The rows are grouped in 4 ways, from coarse to fine. Each group lies inside one group of the grouping before and may be the whole of it. The rows also spread widely along 11 directions, which tell nothing about the answers.
Known rows, each followed by its group in each grouping:
[ 18.5   5.4  12.5 -15.8 -18.0  16.5  -1.7  -1.3  15.1  16.7  -0.7  12.1
 -15.1 -20.3 -10.2 -11.8  -4.5  14.0  -7.3   6.5  11.4  -5.0]	Q773 Fuv Q30 vafe
[ 15.4  13.4  26.0  17.2  -8.2  -6.1  -1.7  -5.3  -1.0 -32.8  -9.5  33.7
  37.0 -26.9 -22.1  -4.7  16.0 -24.3  16.8  25.9 -32.1  -8.9]	Q773 teda Q568 Bis
[ -7.7  18.1 -18.0  -5.2  14.4  -0.1 -35.1  21.0 -14.6  -9.2  15.3 -21.6
  -7.5  -0.7 -20.6   0.4  20.3   9.9  11.4  29.5 -17.2  14.6]	Q158 busiv Q577 kuguv
[-20.2  -4.5 -25.8 -26.7   8.6 -17.0  -8.1   4.1  -1.5  25.7  20.1  -9.7
 -12.8   0.6  -5.0  -2.6  -9.8  14.5  -4.5  36.1  -9.8   0.9]	Q773 Fuv Q870 dilam
[ -6.4 -25.2 -12.5 -16.8 -27.5 -31.3  28.8   8.7  14.1   5.0  18.1   3.1
 -14.1  -5.6  13.9  -3.8   4.9   3.4 -12.4   4.1   0.3  31.2]	Q773 luvi Q124 ratag
[ 15.8 -11.2 -31.8  34.6 -21.1 -34.7  10.8 -15.3  -5.9   7.3   9.8 -25.3
   1.2 -15.5  16.9 -21.0 -18.6   6.6   7.6 -11.2 -15.1 -10.2]	Q773 luvi Q852 dukez
[  9.2  -7.0  12.3  -2.2   3.8  14.6  15.1   3.2  11.5  -5.0 -30.1  23.4
  -3.5  19.0 -12.8  29.2 -24.3 -21.7   4.8 -17.7   6.8 -10.7]	Q918 Ruf Q295 gen
[-12.7 -10.0 -11.2   5.9  -4.0 -24.4   1.4  -7.1 -20.7 -22.9  17.7  -7.7
  23.2  -7.4  10.0  -2.3  14.2   0.5  26.7  14.3 -21.4   0.0]	Q158 biz Q284 Nat
[ 44.3  -1.5  21.5   4.4 -18.8   3.8  20.0 -29.3  37.3  21.8 -26.1  -7.3
  -9.7   6.8 -13.4 -24.3 -39.9   2.6  10.2   3.2  18.1 -37.6]	Q918 Ruf Q536 sedi
[  1.7   4.7  10.3   4.0  -4.5  18.8 -10.6  -5.9 -23.1   7.8  15.6 -11.0
  11.3 -15.2  -5.4 -11.7   8.5  -3.9  10.6  -3.4  -4.0 -18.0]	Q918 Ruf Q904 navep
[ 27.3 -24.6 -14.0  21.5 -32.9 -36.1  25.3  15.1   6.6  17.3  24.6 -27.5
 -21.1  -4.5  11.1 -21.0  -2.5 -13.6 -18.2  -9.6  -7.2  32.5]	Q773 Fuv Q870 Lel
[ 23.6 -11.4  29.8  -8.4 -20.0   4.8   6.2  10.1  -7.8  -8.6  25.4   3.9
  10.5   9.9 -11.9 -11.2  18.7 -19.1  10.9  15.7  -2.4   8.7]	Q918 nus Q346 kaze
[ -7.6  18.3   2.3 -10.2   3.2   4.4 -14.8 -17.1   8.1   9.7  -7.7  22.1
  22.1 -40.5 -15.1 -13.3  -9.0  12.2   1.7  33.1 -16.9 -24.8]	Q773 Fuv Q163 Lozak
[ 42.4   6.5  14.2  18.2 -12.6  17.2  -5.6   4.9   2.5  17.1   5.3  -0.1
   0.6 -12.4 -17.7  -8.2 -12.5 -19.3 -12.1  -8.5   4.1  -4.4]	Q773 teda Q568 ruki
[-15.3  12.4   2.3  -7.4  -8.9  18.4   1.3  -2.2   8.4  -3.7  -8.4  18.0
   4.2 -40.2   0.3  -7.3  19.2  10.3 -10.9  -4.7  -0.2   9.3]	Q773 Pugu Q50 Daf
[ 24.2   0.6   0.0  13.1 -13.8  14.5   0.8   6.4  -9.0 -35.1  -8.4  11.7
   2.1   9.3  -2.9  15.6   6.7  -8.2  20.7 -20.9   0.6   1.8]	Q918 Ruf Q904 rabof
[ 44.8 -15.8  -9.2   4.0 -29.9 -26.5  11.0  -1.8   5.1 -27.5  10.6   0.5
  -4.4  23.4   1.0  -9.1  -4.4   5.1  30.5  18.8  -5.1   1.3]	Q918 nus Q643 Tefa
[ -0.4 -15.6 -11.9  -0.8 -28.6 -35.5   9.8  -0.4  -7.5  -3.7  21.0 -14.0
  -7.3 -28.3  15.7 -22.1  19.2  17.0  16.3   9.7 -15.4  13.1]	Q158 busiv Q15 Gud
[ 22.7  -2.3 -10.3  -6.4  -8.2  10.5  -6.2  26.2   7.6 -13.8  -3.1   6.3
 -32.1  24.9 -12.4  19.6  -0.2   0.4   7.0  -5.3   7.6  17.8]	Q918 nus Q346 ketup
[-23.5  -8.6   5.3 -10.9 -10.1 -13.5  13.4  12.2   2.5 -48.2 -13.2   1.4
 -31.3  19.0  -0.6   8.9  42.8  12.6  35.7   7.6 -15.3  19.2]	Q918 Ruf Q536 Gana
[-22.6 -17.6 -58.1  -3.8   9.5 -20.1   6.9  17.2   0.2 -22.0  -1.7   5.7
   2.5  21.2  16.9  38.5 -16.0  -1.5   1.1 -12.3  -6.7  26.4]	Q918 nus Q825 Tavez
[  3.7  -0.6 -27.0 -12.9   6.5 -10.8  -8.1  -4.6  -2.1 -17.7  -9.3  10.6
   7.6  12.9  -2.9  21.2 -23.5  14.4  28.5  16.4  -5.5 -12.3]	Q158 busiv Q577 Zivo
[ -8.1  -3.0  12.5 -36.0   4.5   5.9  17.2 -15.6  36.8  21.6  -8.8  -8.7
  -7.2  28.7 -11.7  -8.1 -21.2  11.7  -7.8  29.1  22.6  -8.1]	Q773 luvi Q656 Pesa
[-29.3 -11.8 -27.3 -22.5   3.0 -17.9  16.7 -16.8   3.3  -8.2  -4.2  16.2
  14.2   4.6  14.4  12.7 -15.8  15.5  13.7  15.6  -6.3  -7.5]	Q773 Pugu Q50 vituk
[ 11.6 -28.1  20.5 -22.5 -34.4 -31.9  40.3  -6.7  26.4  14.8  11.1  12.7
   2.6 -15.2   2.7 -18.6  -5.5 -14.7  -7.3  21.6   1.2   7.9]	Q918 Ruf Q904 rabof
[ 34.5   0.6  -4.5  17.1  -3.9  -5.2  -3.9  -1.5   9.6  36.9   0.6  -8.9
  -1.6  -7.3 -17.9 -10.8 -41.9 -18.7  -7.7   5.3  -4.3 -22.4]	Q918 nus Q346 ketup
[ -9.2  27.2  -3.0   1.8  24.1  18.4 -34.1  16.6 -19.6 -24.3   4.2   3.1
  12.9  13.4 -31.4  14.7  17.9  -8.0  12.5  29.7 -20.8   1.9]	Q773 luvi Q656 Pesa
[ 20.7 -24.9  12.7 -29.3 -18.3  -8.5  26.1  11.1  21.8  16.4   7.0  30.1
   3.1   4.8  -9.9  11.9 -21.1 -26.8 -17.0  13.1  11.4  13.5]	Q918 Ruf Q295 gen
[ 39.6  23.8  -8.8   4.4  -9.1  -4.2  -7.6  -2.8  32.3  -8.0  -4.6   6.9
  17.7  -7.3 -26.0 -20.3 -10.2  -0.8  -8.2  41.1  -4.1   6.0]	Q773 Pugu Q50 vituk
[-20.0   2.4  -9.1   6.1   8.1  24.1   1.7  -0.2   3.3 -17.7 -13.8  -5.7
  16.0   3.3   5.6  11.8   5.8  -1.6  -0.7 -25.4   4.9   5.5]	Q918 nus Q346 ketup
[ 11.8   9.1   8.7  -4.6  -5.0  32.1  -0.5  -6.5  26.2   9.0   1.2 -17.9
  18.8 -13.2  -3.1 -16.1   2.4   2.6 -24.8  -7.9  30.1  13.9]	Q158 biz Q284 Nat
[ 10.1   3.3 -19.3   6.7   0.4  -7.4  -2.2  16.9  18.4  20.0   4.3  -9.3
  16.0 -23.2 -10.0  -0.8 -15.4 -19.5 -34.2   2.1  -0.2  28.0]	Q158 busiv Q15 Gud
[ -0.6   9.6 -28.7  20.0   7.4  -0.1   0.0   1.1  25.0 -21.6 -25.1 -20.2
   0.4  16.3  -3.2   4.0  -8.6   3.9   1.8  -8.7  -2.4   7.3]	Q918 nus Q346 ketup
[ -7.6  10.5  33.9  -6.0   1.6  24.6   8.4 -11.4  20.5  -5.9 -23.5 -15.1
 -15.8  16.1 -12.8 -16.2  13.1  14.5   9.7   2.2   8.1  -7.7]	Q773 Fuv Q163 Lozak
[  8.4 -20.4  15.6  11.0 -14.7   0.9  27.9  -3.6   4.8  23.3   8.8 -18.8
  -0.5   1.8   8.1 -10.5  -9.5 -19.7 -15.8 -25.6   9.6   5.7]	Q773 teda Q568 Bis
[-18.1  -7.8  21.6  -9.8 -15.2  -0.8   8.4  -2.2 -10.3 -12.8 -13.3   4.0
 -45.3  -7.8   0.1  -2.8  28.1  20.7  39.4  -4.6 -11.5 -15.4]	Q918 Ruf Q536 Gana
[ 39.2 -22.8  13.2   1.9 -38.4  -5.9  22.5  -8.4  -7.5 -27.8  18.5  -0.7
  -3.3  22.2  13.5  -9.6  11.8   5.7  30.2  -8.5   8.5   3.1]	Q773 teda Q568 ruki
[-12.1  20.5   0.9  12.2  23.8  14.2 -13.4  20.3   4.3 -15.4 -26.2   5.4
  -6.3   7.8 -27.4  21.3   5.9 -17.7  -3.9   3.8 -18.4  10.9]	Q773 Fuv Q870 Lel
[ -8.3  23.9 -21.3   1.1  12.0   7.1 -27.1  14.2  10.9  20.7   6.8 -36.6
 -20.2 -13.4 -22.3 -17.1   8.3   9.9 -18.1  20.1  -5.3   9.0]	Q918 Ruf Q904 rabof

New rows, each followed by its group in each grouping:
[ -2.1  11.2  -5.6  11.3   9.0  18.0 -13.1 -13.0 -25.6 -18.2  -9.6   9.9
  14.2   7.7  -4.5  16.0  -9.0   6.4  30.9 -10.7  -8.8 -31.0]	Q773 luvi Q124 ratag
[ -0.6 -25.8  11.0 -22.1 -23.7  -8.6  21.8 -12.6  -4.1   9.9  30.0 -16.5
  -9.0   9.2  15.2 -19.8  10.9  15.0  11.6   7.5   9.9   0.2]	Q773 teda Q568 ruki
[  5.5 -10.7  30.9   5.4   2.9  14.6  12.0  20.0  -7.9  13.4   4.4 -24.2
 -10.2  23.9 -12.2   5.9   4.2 -30.6  -6.0 -21.3   8.7  18.2]	Q158 busiv Q15 Gud
[-13.6  18.5 -22.1 -18.9   9.9   4.5 -15.0  22.9  16.9  -4.9   4.2  -4.3
 -15.6   3.0 -19.0   1.6  17.8  10.2 -16.6  29.7  -2.7  33.6]	Q773 Pugu Q50 Daf
[ 13.5 -18.2 -13.4   1.0 -15.3  -6.8   5.4  26.2 -15.2 -23.3  -3.1  25.4
 -35.4  13.5   4.0  33.5   0.0  -4.5  23.4 -22.3  -7.3  13.8]	Q918 nus Q825 Tavez
[ 15.9 -19.0   2.6  -3.2 -16.6 -25.7  20.9   3.7   5.9 -23.6   8.0  -6.2
  -1.1  31.3  -4.4  -2.5   4.8 -11.4  23.2  19.1  -7.9  10.5]	Q918 Ruf Q536 Gana
[-17.4   8.1  -9.1  -7.1  26.0  21.9  -8.1   5.2   7.8  21.7 -14.4  -9.3
  11.4   0.1 -11.3  17.8 -23.4  -8.8 -17.8  -9.4  10.1   0.8]	Q158 busiv Q15 Gud
[-20.4   2.2 -34.6  15.4  18.8 -10.2 -12.8  10.7 -28.5  23.4  11.3 -11.6
  -4.0  -7.9  -3.3  13.2 -18.9 -10.6  -3.2  -2.5 -24.3  -5.7]	Q773 Pugu Q50 vituk
[-21.9  -2.4  10.5  16.6  23.8 -20.7  15.8  22.0  12.1  16.2 -35.6  14.9
 -16.1   1.5 -27.2  29.3 -23.4 -47.8 -16.2   1.2 -32.6   5.6]	Q773 Fuv Q870 Lel
[  4.4  -5.1  33.3   7.7 -19.4   0.8   9.9   8.7  -4.3  -4.1  -5.6  -8.9
 -24.6 -18.5  -4.8 -11.6  25.9  -4.0  12.5 -14.3  -7.0   9.2]	Q158 busiv Q577 kuguv
[ -6.1  26.2  19.6   0.0  19.4  27.4 -11.2   1.8  27.6  -0.9 -21.8 -36.9
  -2.4  12.0 -27.1 -14.8  11.8   2.6  -7.6  10.6   9.8   8.8]	Q158 busiv Q577 kuguv
[ 18.3   8.0  17.9 -19.1 -12.9   8.8   6.8 -14.0  28.8 -12.0  -4.0   3.6
  11.5   5.5 -13.0 -22.2   7.2  12.4   3.4  33.1   9.6   0.7]	Q773 Fuv Q870 dilam
[ -5.3  13.3   7.9  21.4   2.2   2.3 -14.2  12.0 -13.6  -6.2 -13.5   1.3
  -3.8 -36.4 -13.7   3.0  13.8 -10.7   8.1  -9.2 -24.7   0.4]	Q158 busiv Q577 kuguv
[ 11.9  -0.5  23.5  -5.3 -27.3  -2.4   6.6   6.2  20.2  11.0   3.2  -8.2
 -31.1 -24.6 -10.7 -32.1  23.4   8.8  -1.7  12.4  -2.6   7.5]	Q918 nus Q346 kaze
[-14.5 -13.9 -13.6  20.6   1.1  -9.3  -0.1   7.4 -33.6   7.7   9.3 -21.9
 -24.0   3.1   9.7   5.4  -0.5  -3.0  21.4 -25.5 -18.1  -9.6]	Q918 nus Q825 Tavez
[-23.4  -6.8  -4.0 -24.9  -6.6   9.7   0.7  -4.7  -8.6   4.2   8.5  -6.2
 -17.9  -6.9   8.6  -1.5  13.1  23.9  13.3  -1.9   6.4  -7.0]	Q918 Ruf Q904 rabof
[ -7.3   3.3  21.0  13.4   0.4  -8.2  14.9 -21.7  -8.5 -20.7 -25.2   0.9
  -7.9  13.5  -6.0  -5.9   3.0   4.2  44.2   5.0 -20.9 -32.6]	Q773 Pugu Q50 Daf
[-28.9  10.7   4.6  -0.8  22.5   9.1 -10.9  16.6 -10.3 -16.9 -22.2  10.3
 -24.0  15.3 -21.4  29.1  10.9  -4.9  15.7   2.5 -18.1  -0.5]	Q773 luvi Q852 dukez
[ 13.9  -7.2  46.3 -13.5 -21.7 -12.5  21.5  10.3  11.3  -9.6 -14.2  35.5
 -30.7   3.2 -23.4   4.7  11.3 -13.9  17.3  17.9 -12.1   0.9]	Q773 luvi Q124 ratag
[ -5.3 -15.2   6.4  -0.8  11.4 -17.4   8.4  14.9  -7.7  48.9  15.6 -21.9
 -22.2  16.2 -16.5   0.7 -24.4 -28.7 -14.4  12.6 -13.3  -0.6]	Q773 Fuv Q870 Lel
[ -4.1   0.6 -34.7  -5.2  12.3  -6.1 -22.2   1.0 -23.2  33.1  25.0  -7.4
   5.5  -9.7  -4.8   3.0 -28.0   3.8  -2.4  19.2 -13.6 -16.4]	Q773 Fuv Q870 Lel
[ -2.9   3.5  -6.0  -3.4 -14.2 -15.3 -12.5  -9.1 -18.9  12.9  14.8  13.1
  -5.4 -40.7  -3.4 -14.4   1.5  16.6  17.0  25.1 -23.8 -24.3]	Q773 luvi Q656 Pesa
[ 18.0  -6.1 -31.1   9.6 -23.5 -35.7  -9.9  14.1  -8.6  -3.3  27.1   5.1
   1.0 -31.5  -0.9 -12.1   4.8  -0.6   6.1  24.2 -29.8  10.3]	Q918 nus Q346 kaze
[ 19.5  -7.0 -11.3 -28.5 -22.7   0.8  -1.6  10.3  18.4  -4.3  20.3  -5.7
 -20.8  12.2  -2.1 -11.8  11.1  23.1   3.3  21.7  15.7  19.7]	Q918 nus Q346 ketup
[ 40.3 -27.2 -10.5  -5.7 -17.3 -12.5  10.8  10.2  -8.9   1.4  22.2  12.9
   5.5  31.8  -0.9  17.4 -31.6 -21.5  13.1   2.4   4.1  -0.5]	Q918 nus Q346 ketup
[-10.2  11.0  14.0 -11.6  11.7  14.2  -1.7  -2.3  11.5 -21.1 -29.2  38.5
  10.0  -3.5 -19.7  24.4  -1.8  -7.4  10.3  12.5  -9.4 -10.7]	Q773 teda Q568 ruki
[ 22.0  -1.0   7.4   6.4 -22.5  -2.3   6.6 -15.4  16.2  39.6  -4.2 -11.0
 -20.4 -36.5  -4.9 -31.5 -18.2   9.4  -6.1  -3.3   4.0 -25.6]	Q918 Ruf Q295 gen
[ 31.0 -31.6  13.7  -5.6 -34.7   0.9  27.1  16.6  -3.3  -3.1  15.7   4.9
 -21.0  17.5   7.4   7.5   3.8 -17.3   4.4 -25.7  15.8  21.7]	Q918 Ruf Q536 sedi
[-19.9  -5.3 -19.2 -45.2   9.3   5.2  -6.2  11.2  17.1  25.5  11.2   6.4
 -14.0   3.3  -7.4   9.4 -12.6  12.5 -15.4  26.1  12.8  10.7]	Q918 nus Q825 Tavez
[-11.5  -7.6   2.2  -1.6  -6.9  -5.5  22.5   2.9  20.2 -16.7 -23.0  -5.4
 -20.2  12.6   0.8   7.5   6.3  -1.2   6.4 -11.8   0.9  10.7]	Q918 Ruf Q904 navep
[ 39.2  10.0 -15.9  25.5  -7.4   1.5  -0.4  -4.7  19.3 -17.8 -15.0  10.7
  24.7  -3.6  -9.8   4.9 -22.8 -13.3  -4.3  -3.8  -2.2  -0.7]	Q773 teda Q568 ruki
[ 38.4  -0.2   8.2  -3.3   0.7  24.1   0.7   1.1  12.6   6.4  -4.1 -11.6
  -2.4  41.8 -20.7   4.7 -27.0 -12.8   4.7  -0.3  22.8  -9.0]	Q918 Ruf Q536 Gana
[-24.6  30.2 -33.2  -0.4  27.8   9.8 -24.0   0.2  28.7 -12.1 -12.6  -2.0
  47.8 -29.9 -14.5   4.8  -0.4  -0.9 -28.0  25.3  -5.2  18.5]	Q158 biz Q284 Nat
[-11.7  13.2  19.8 -12.8  25.7  30.8 -13.2   1.4  -9.4   1.4  -3.7  22.2
  36.7   3.9 -26.2  17.6  -6.6 -25.3  -3.9  19.0  -6.8 -10.9]	Q773 Fuv Q870 Lel
[ -1.1   7.9  14.0   0.7  -3.8   3.6  -8.5  10.9 -13.3 -33.3  -3.2  17.8
  15.6 -15.6 -11.8   8.0  28.2  -7.1  20.9   8.9 -17.8  10.3]	Q158 busiv Q15 Gud
[-15.1  -2.1 -27.6 -13.3   1.0 -23.3  -9.7  21.7  -2.1  13.8   8.4  12.1
 -18.8 -23.8 -11.2  13.8  -4.4  -4.7  -7.0  22.0 -21.5   9.9]	Q918 Ruf Q904 rabof
[ -1.0 -26.1  15.1 -10.7 -17.8 -26.3  41.8 -10.9  13.6  21.8  -7.5  16.8
 -10.6  -2.1   5.2  -1.4 -24.5 -13.0   1.6   3.1  -3.9  -8.3]	Q773 Pugu Q50 vituk
[ 19.8  11.1   1.4  10.1   1.8  -3.2   4.3  -9.5  25.4 -14.7 -32.7  13.8
  24.6  -6.5 -14.9   4.9 -23.2  -9.2   7.1   7.8  -3.9  -8.8]	Q158 busiv Q15 Gud
[ 43.2  -1.3 -27.6  22.5 -34.8 -13.6   4.3  -6.5  15.0 -35.5   4.7   4.8
  27.2 -16.6  10.8 -15.9   0.3   5.8   9.4  -1.9  -3.9  10.6]	Q918 nus Q346 ketup
[-27.0   9.9 -13.9 -20.4  10.9  13.1 -25.2  -7.5 -19.0 -14.9  -2.0  12.1
  -3.7 -17.9   0.7  14.2  11.7  32.6  31.1  12.1  -6.2 -19.5]	Q158 biz Q284 Nat
[ 15.5  -9.2 -26.3  12.6 -18.2 -25.6  28.4  -8.1  28.5  -4.3   6.8 -21.3
  20.7   6.3  12.3 -20.7 -11.2  -4.8 -17.5   3.3   3.7  25.9]	Q773 Pugu Q50 Daf
[ 11.6  -7.1 -21.0  17.8  -0.7  -3.1   2.5   5.8 -13.1 -21.4  -2.6  -7.9
  -4.6  30.7   4.6  16.6 -12.0  -0.6  18.7 -17.0  -7.4   3.5]	Q773 Fuv Q163 Lozak
[ 22.4 -15.6  16.6   0.5 -25.4  -8.0  26.4  -7.2   9.3 -39.0  -6.8  -5.0
 -20.4  39.3   5.9  -4.1  15.9  11.4  35.5  -3.4   5.2   4.6]	Q773 teda Q568 Bis
[ -2.3  -6.8 -16.3 -15.5 -19.8  11.4   1.9 -28.1  -4.6 -10.0  15.6 -26.0
  14.7  -9.3  28.9 -23.0   8.7  46.9  21.8  -9.1  21.4  -7.8]	Q158 busiv Q577 Zivo
[-11.6  -9.0 -17.7 -13.4  -6.2  21.8  -3.6  11.0 -14.9   5.1   9.6  13.7
  -7.2 -12.3  13.7  19.1  -1.2  11.5  -7.9 -27.1   8.8  12.1]	Q773 Fuv Q163 Lozak
[ 18.2 -24.9 -24.2 -10.5 -23.3  -2.4  13.1 -21.6  -5.8  26.5  16.3   0.1
   6.1 -11.0  22.8  -4.4 -37.6  14.1   8.0 -16.8  17.6 -25.0]	Q918 Ruf Q536 Gana
[ 21.3  -5.0  35.0 -19.9 -13.3  -0.1  11.1   9.3  23.2   3.8  -3.9  22.1
  -7.7   5.4 -26.5  -3.4  -0.9 -19.0   2.0  28.7  -0.3   1.9]	Q918 nus Q346 ketup
[ 12.4   0.2 -47.9   6.4  -8.9 -26.3  -0.3   8.1  20.4 -11.4 -11.6  15.1
  -9.4  -7.4  -0.3  15.5 -22.8   8.7  -5.0   6.2  -8.9  13.7]	Q773 luvi Q852 dukez
[  0.8   3.5 -13.2 -11.1 -13.1  -9.0   4.8 -19.3  31.9   1.4 -24.5  30.2
   8.3 -43.1   0.5  -7.2 -18.8  18.4   0.1  16.4  -4.7 -18.0]	Q918 nus Q643 Tefa
[  2.1 -16.7 -16.0  -6.8  -0.6 -20.1  13.9   0.8  10.7  -2.0  20.8 -13.8
  32.0  14.6   4.3   1.8 -11.5 -17.0  -9.8  17.0   3.8  22.0]	Q158 biz Q284 Nat
[ -5.0   5.0  39.5  -0.2  11.7   9.2   1.4  -2.0  -6.4  37.2   4.2  -9.6
  -0.8   3.2 -29.0 -10.6 -10.0 -25.5  -4.8  15.0  -8.3 -21.3]	Q773 luvi Q124 ratag
[-31.0  -2.1  18.9   3.5   8.0 -12.8   9.1  -5.3 -22.9   2.9 -16.8   5.2
 -30.6  -1.0  -7.8   4.9   6.1  -0.3  34.7   4.1 -30.3 -28.0]	Q773 Pugu Q50 Daf
[ 21.9 -10.2   3.9   5.0  -7.8 -14.3  -2.5   5.4 -24.1   6.9  12.1   3.3
 -23.6  18.5 -12.8   7.1 -14.4  -6.8  27.3   9.4 -13.9 -18.5]	Q773 luvi Q852 dukez
[-12.0   6.0 -21.3  20.6  18.4 -32.9  -3.9   2.0  -1.2 -19.6  -4.2 -19.5
   7.3  21.6 -14.7   3.0  -2.1 -10.7  17.9  30.2 -35.6  -1.5]	Q773 teda Q568 Bis
[-19.3   8.6 -47.9  -4.1  20.3 -30.8 -17.2  23.5  11.1   1.4  -4.2  17.6
  -3.1 -14.6 -19.0  27.1 -15.8  -9.3 -15.2  34.5 -31.9  17.6]	Q773 teda Q568 ruki
[-34.3  -3.6 -32.8 -32.8   9.8  -2.7  -3.1   7.2  17.8 -11.2   4.0  -2.2
   2.3   7.3   3.4   9.9   8.4  19.5  -7.2  23.0   3.1  22.9]	Q918 nus Q643 Tefa
[  6.7 -24.8   5.5   7.6 -10.9 -20.7  15.9   8.2 -25.2  13.9  16.3  -6.3
 -13.9  10.3   0.0   7.9 -11.9 -25.3  15.2  -8.3 -14.4  -8.4]	Q918 Ruf Q904 rabof
[  8.6  17.1  25.5  27.7 -18.8  -9.4  -2.5   2.1   2.4 -23.6 -16.6  31.0
   8.5 -60.0 -18.0 -14.0  30.1 -15.3   7.5  10.4 -38.4  -1.7]	Q773 teda Q568 Bis
[  5.3  -6.4  13.3  21.3   8.4 -15.6  11.4   4.2  -7.1  19.7   1.4 -14.6
   6.3  11.7 -16.8  -2.6 -18.8 -37.6  -4.0   7.1 -21.4  -6.6]	Q773 Fuv Q870 dilam
[-29.1   4.4  -1.9  -7.3  19.6  -7.7  -6.8  17.0   6.0   0.3  -0.3 -21.5
 -15.7   8.5 -16.1   6.0  15.4  -5.1  -2.3  20.5 -11.1  19.1]	Q158 biz Q284 Nat
[ 29.5   0.2  13.2  11.9  -1.9   8.0  -6.7   2.8 -15.0   4.1   1.9  -0.7
  12.0   1.1 -14.6   5.0 -16.8 -20.1  13.0  -4.5  -3.5 -11.9]	Q158 busiv Q577 kuguv
[ 27.2  12.8  30.3   7.1   4.2  15.0 -18.2  19.1 -12.4  13.2   3.4  -2.7
  -5.5  -1.7 -35.2  -0.4   0.6 -25.1   5.1  11.3  -8.2  -3.1]	Q158 busiv Q15 Gud
[-27.1  -9.0  -3.0 -26.8   7.2  24.4 -25.3  24.1 -48.4   9.8  40.0  -3.5
 -17.6   5.6  -1.8  16.2  25.4   5.9  15.3  -0.4  -4.0   3.0]	Q918 nus Q346 ketup
[ 27.3  -3.1  13.5   0.1 -20.6   4.6   6.3  -8.3   3.6  18.8  20.6   3.4
  28.5 -21.4  -5.0 -22.1 -11.2 -12.0 -14.1   9.5   3.6  -3.9]	Q773 Fuv Q30 vafe
[-24.1 -16.3   4.2 -12.3   8.9 -19.3   4.9  35.9 -19.7  -2.7  16.2  12.5
 -16.9  19.5 -16.2  30.1  13.6 -31.5  -1.1  15.5 -23.5  29.0]	Q773 luvi Q852 dukez
[ 27.3   1.4 -26.2  29.7  -0.5 -11.6   1.8  -1.4   5.5 -10.2  -2.5 -20.4
  14.0  23.9  -3.1  -1.5 -26.1  -8.2   3.0  -2.8  -8.0   2.6]	Q773 Fuv Q163 Lozak
[-44.9  13.0  -4.6 -10.1  27.1   1.4 -12.2   2.1  -3.2  25.8  18.6 -21.7
  26.4 -11.2 -17.2  -9.9   6.8 -10.9 -23.9  30.3 -15.1   5.3]	Q773 luvi Q124 ratag
[ 27.1   2.4   4.4 -24.1 -14.5  -0.5  -5.3  -7.4  19.0  15.4  10.7  -4.7
 -11.2   2.0 -18.5 -22.6  -9.3  15.0   9.5  39.0   8.9 -13.5]	Q918 Ruf Q536 Gana
[ -5.4 -13.5  -9.0 -32.2  -8.2  12.7   1.8 -10.2 -14.4 -10.3  10.7  25.1
   8.0   9.3  12.9  15.8  -8.0  23.1  21.9   2.6   8.7 -11.1]	Q773 Fuv Q163 Lozak
[-29.8   0.3 -24.9 -31.0  14.7  -6.1  -6.1  -4.9   8.5 -10.5  -3.5  -4.1
  -4.3  18.9  -5.8   9.2  -1.4  22.7  19.3  32.4  -3.8  -6.0]	Q918 Ruf Q536 Gana
[-36.4 -17.3 -22.1  -0.7   9.3 -15.3  22.4 -23.3 -12.0  20.6  -4.6  -6.3
   9.5  -0.8  21.1   6.7 -30.0   3.2   8.4 -13.7  -7.7 -24.2]	Q773 Pugu Q50 Daf
[ 40.6  -5.9  16.6  11.5 -21.2  -0.1   0.1  17.4  -7.5 -22.1  23.9 -22.9
 -10.0  34.1 -14.3 -16.3  23.2 -11.9  20.3  10.1  -3.1  16.3]	Q918 nus Q346 kaze
[  6.9 -19.7   0.0 -11.4  -1.1   3.2  25.2  10.5  30.6  24.7   1.2 -15.2
  -1.4  29.1  -3.8   4.6 -26.3 -23.0 -28.7  -7.7  21.7  20.0]	Q918 nus Q346 kaze
